There are 4 ways to turn a row about zero (a turn may also mirror it). The second row of each pair is the first, turned, with some noise. The first 36 pairs use one turn. New pairs use 2 turns, one after the other, and a turn may come again.
Some pairs, each with its turns in order after it:
11, -29, 1, -18, 10, -23, 10, -9
6, 12, 37, 18, -7, 14, 7, -6
(3)

21, -28, -29, 29, 25, -22, 15, -21
-11, 8, 36, 1, -49, 3, 18, 16
(1)

-15, -4, -18, 19, 7, 20, -18, -4
-15, -15, -13, 5, 14, 21, -19, 6
(2)

-18, -12, 4, 10, 8, 12, 5, 9
-14, 17, -11, -7, -11, 0, -8, -9
(3)

15, -26, -23, 17, 24, 22, 16, 1
-19, 24, 24, 12, -22, -16, 14, -17
(1)

24, -26, 13, -4, -7, -8, 17, 29
-33, -19, -10, 7, -16, -30, -11, 4
(1)

-22, -27, 12, -3, 15, 15, -9, -15
-11, 30, 9, -14, 8, -8, 7, -26
(3)

13, 21, 10, 3, -22, -7, -8, -13
27, -22, 3, -14, -4, 2, 8, -4
(2)

29, 18, -2, -21, -15, 29, -1, -6
10, -18, -6, 1, -7, -19, 39, 18
(3)

-3, 27, 11, 8, -17, 26, 2, 28
6, -6, 20, 2, 34, 17, 22, 13
(2)

-1, -6, -29, 15, -26, 8, 19, 10
20, -20, -4, -19, -3, 19, -10, -20
(0)

27, 10, 12, 5, 0, 6, -24, 8
-4, -4, -29, 13, -15, 12, -3, -14
(1)

16, 20, -24, 5, -11, 19, 19, 26
1, -28, -1, -4, 16, 36, -17, -10
(0)

-27, -21, 1, 14, -27, -19, -1, 10
9, -4, 20, 9, -2, -21, -26, 30
(2)

-9, 15, 21, -16, -24, -10, 24, 5
1, -33, -5, -5, 31, -10, 1, 12
(1)

27, -21, 5, 30, -11, 12, 1, -3
15, -27, -2, 11, -30, 6, -10, 19
(0)

28, -23, -28, -21, 10, 10, 27, 14
-4, -3, 23, 24, -21, -43, -7, -14
(1)

-29, -27, 17, 21, -2, 19, -23, -2
-18, 42, -18, -24, 11, 4, 5, 6
(1)

18, 12, -16, -11, -18, -29, -12, -22
23, -17, -18, -18, -30, -9, 5, 8
(2)

4, -19, 8, -18, -30, 22, -7, -15
-9, -15, -17, -14, -26, 3, 32, 0
(0)

4, 11, 19, 13, 27, -11, 11, -2
0, 8, 5, 11, 18, -13, -18, 26
(0)

-2, 0, 23, -22, 21, 14, 28, -20
-21, 7, -22, -22, 13, -13, -2, 31
(0)

-18, -16, 14, 11, -5, -27, 14, -18
28, 8, -8, -6, 1, -33, 5, 7
(0)

9, 24, -28, -2, 19, -25, 9, -26
-3, -12, -46, -16, -7, -22, 10, -11
(2)

7, -8, -26, 16, 10, 14, 17, 28
-8, 28, -22, 14, 25, 9, -1, 20
(2)

-21, 4, -3, 17, -18, -22, 1, 15
10, -12, -13, -3, -5, 10, -34, -12
(3)

-4, 8, 20, 0, -4, -27, 13, 21
8, 14, 19, -18, 7, -25, 8, 8
(2)

6, 15, 4, 3, -22, -14, 21, 23
15, -26, -4, 7, 29, 1, 3, -10
(0)

24, 9, 17, -3, -29, -4, -23, -10
14, -18, -40, -6, -10, 4, 6, -2
(1)

26, 24, 7, -24, 5, 5, 5, -23
15, -3, 6, 5, 20, 4, 34, 24
(3)

24, 21, -4, 23, 17, 1, -8, 8
-26, -19, -6, 3, 15, 0, -4, 28
(3)

-15, -12, -1, -5, 10, 20, 5, -17
6, 27, 9, 4, 11, -11, 15, 6
(1)

-8, 29, 21, 9, -12, 5, -26, -7
2, 3, 27, 9, 6, 10, 33, 17
(0)

-5, 14, -6, 29, 11, -26, 27, 15
-9, 2, -16, 18, 3, 29, -33, 16
(3)

13, 1, -20, -25, -21, -18, -19, 21
24, -32, 24, -2, -23, -12, -10, 8
(3)

-26, -26, 16, 12, 12, -21, 19, 11
-13, 20, 18, 7, 6, -34, -23, 0
(2)

New pairs, each followed by its turns in order:
28, -17, -22, -26, -14, 10, -27, -28
24, 0, -42, 23, -7, -31, -6, -7
(0) (3)

-18, 9, 10, -2, -19, 29, -2, 2
-19, 2, -27, -4, -10, -11, 10, -18
(1) (2)

28, -24, -15, 3, -7, -16, 15, 12
8, -34, -11, 2, 3, -7, -6, 28
(2) (3)

-24, 10, -26, -17, -23, -25, 12, -28
11, 45, 15, -15, -24, 12, 16, -16
(1) (2)

-9, -1, -22, 1, 8, -15, -12, 27
3, -6, 21, -22, -15, 15, -9, 16
(3) (2)

-14, -7, 14, 5, 3, 3, 10, -9
-10, -3, 4, -7, 17, -6, -13, -2
(1) (0)

-23, 17, 1, -5, 10, -16, 10, 21
2, -20, 2, -17, -13, -24, 10, 11
(3) (3)

22, 12, 5, -15, -11, -19, -16, 12
-13, -25, -8, 2, -19, -20, -2, 3
(3) (0)

26, 16, -20, -13, -3, 3, 20, 14
-8, -2, 12, 17, 18, 9, 3, -35
(1) (3)

5, 0, 11, -2, -6, 23, -4, -17
6, 7, -6, 23, 5, 2, -3, 18
(1) (3)

-18, -4, -8, 26, -19, 22, 14, 28
-14, -4, 35, 15, 4, -5, -37, 12
(2) (0)

16, -8, 28, -29, -5, 5, 23, -28
-17, 1, 4, 37, -18, 21, -31, 8
(1) (3)

9, 24, -19, -8, -5, 29, -5, 25
-20, 21, -4, 29, 25, 4, 18, 0
(2) (2)

-25, 2, 3, -7, 15, -2, -20, 16
9, 16, 1, -31, -13, 7, -6, -13
(2) (3)

25, 5, 9, -22, -11, 15, 9, -1
28, 6, -13, 7, -12, -4, -18, -5
(1) (0)

-21, -6, 1, -8, -13, -23, 26, 5
-7, -27, -13, 3, 10, -22, 19, 2
(3) (3)

-23, 14, -23, -19, 26, 22, 21, 18
22, -38, -8, -11, -21, -1, -15, 32
(3) (3)

29, -15, 21, -14, -3, -10, 9, 2
-5, 1, 3, 19, -6, -10, -35, -9
(0) (3)

2, -18, -7, -12, -1, -4, 10, -19
1, -16, 4, 9, -10, 23, -4, 5
(1) (3)

-3, -22, -20, 19, -27, 19, -2, 29
-9, 16, 4, -16, 37, 29, -1, 5
(2) (2)

-1, 14, 19, -13, 5, 25, 29, 4
3, -18, 22, 0, 14, -16, 2, -28
(3) (1)

28, 16, 29, -10, 29, -28, 6, 16
19, 19, 41, 13, -2, -13, -33, -4
(0) (0)

28, -25, -2, 8, 18, 10, -23, -24
-2, -16, -13, -43, 6, 2, -8, -26
(0) (1)

10, -3, -1, -28, 0, -18, 6, 27
-14, -15, 22, -8, 6, -4, -21, -22
(1) (3)

-10, 18, -14, 5, 29, 19, -26, 22
25, -1, 25, -29, -23, 7, -23, 9
(3) (3)

-24, -9, -20, -29, -26, -9, 8, 25
-10, 8, 5, -41, -37, 1, -11, -6
(1) (2)

7, 1, -12, 23, 22, 3, 9, 10
-15, -19, 10, -24, 6, -11, 3, -7
(0) (3)

-15, 27, 28, -3, -22, -15, -21, 24
24, 21, -14, 11, -12, -47, -4, -4
(3) (1)

13, 16, 13, -15, 6, 25, -18, 7
-5, -14, 15, 6, 13, -27, -15, 12
(3) (1)

-22, -18, -22, -8, -15, -6, -21, -17
-20, -6, -18, 27, 17, 17, 14, -8
(1) (0)

-27, 18, 1, 16, 27, 4, 7, -11
-15, 2, 13, 4, 27, 7, 12, -26
(1) (2)

-16, -6, -21, -4, 28, -16, -21, 15
-8, -28, -6, -33, 10, -9, 10, -2
(1) (3)

-29, -26, 8, 28, -6, 14, 21, -3
-36, -8, 6, -17, 29, 10, -20, -10
(2) (3)

17, 15, -25, 13, -12, 6, 7, -21
9, 1, -3, 26, -2, 10, 31, -12
(1) (3)

-26, -22, -14, 24, 9, -27, 4, 1
-30, -15, 15, -2, 20, -13, 28, -6
(1) (0)

14, -3, -14, 14, 28, -28, 26, -24
-14, -12, -28, -1, -27, 28, 13, -27
(1) (3)

2, 21, -27, 22, 10, -10, -16, 15
-7, 22, -9, -8, -11, 8, -40, 5
(3) (1)

-13, 8, 9, -24, 27, -26, -14, -10
41, 7, 7, -7, -5, 8, -4, -23
(2) (3)

-27, 24, 9, -24, -6, -17, 6, 29
-28, 22, 19, 18, -29, -13, -17, 1
(1) (0)

-19, 16, 17, 24, 0, 15, -29, -16
-10, -36, 4, 2, 29, -14, 7, 16
(0) (0)

-20, -7, -16, 16, -13, -18, 21, -13
6, 5, 13, -14, -23, 25, 21, -1
(1) (3)

-27, 20, 21, -3, -20, -16, -20, 23
-13, 18, 28, -21, -5, -35, -2, 15
(1) (3)

5, -8, 17, 7, -4, -26, 25, 21
9, 17, -4, 25, -19, -17, -21, -5
(0) (0)

25, 11, 15, 29, 20, 9, 14, 5
-34, -15, 9, -23, -18, -4, -13, -5
(0) (3)

0, 17, 3, 23, -12, 3, -9, -19
-20, -16, -12, 15, 2, -10, 5, -17
(0) (1)

-13, -14, 9, 12, 14, 26, 6, -20
7, 10, -24, 1, 3, 22, -3, 25
(1) (3)

-20, 24, -27, -12, 8, -6, 19, 21
23, 27, -1, 34, 3, 17, 10, 5
(0) (1)

-22, 20, 18, 5, -22, -24, -16, 9
23, 24, -17, 17, -19, -25, 2, -2
(3) (1)

4, 14, 5, 24, -11, -2, -22, -7
-20, -11, -16, 9, -8, 15, 17, 0
(0) (3)

-4, 11, 6, -13, -29, -2, -26, -8
-11, -35, -12, -3, -17, -13, 7, -5
(2) (0)

-26, -11, -12, -16, 18, -1, 0, -29
3, -8, -7, -34, 5, -6, 22, -23
(3) (2)

-17, -3, 6, 26, -22, -26, 1, 3
12, 17, 13, -21, -31, -8, 11, 0
(1) (3)

2, 17, -14, 10, -19, 11, 20, -3
-4, -1, 20, -14, -26, -1, -3, -15
(3) (1)

12, -12, -16, 21, -8, 23, -8, 10
-3, -10, -2, -2, -10, -15, 19, -28
(0) (3)

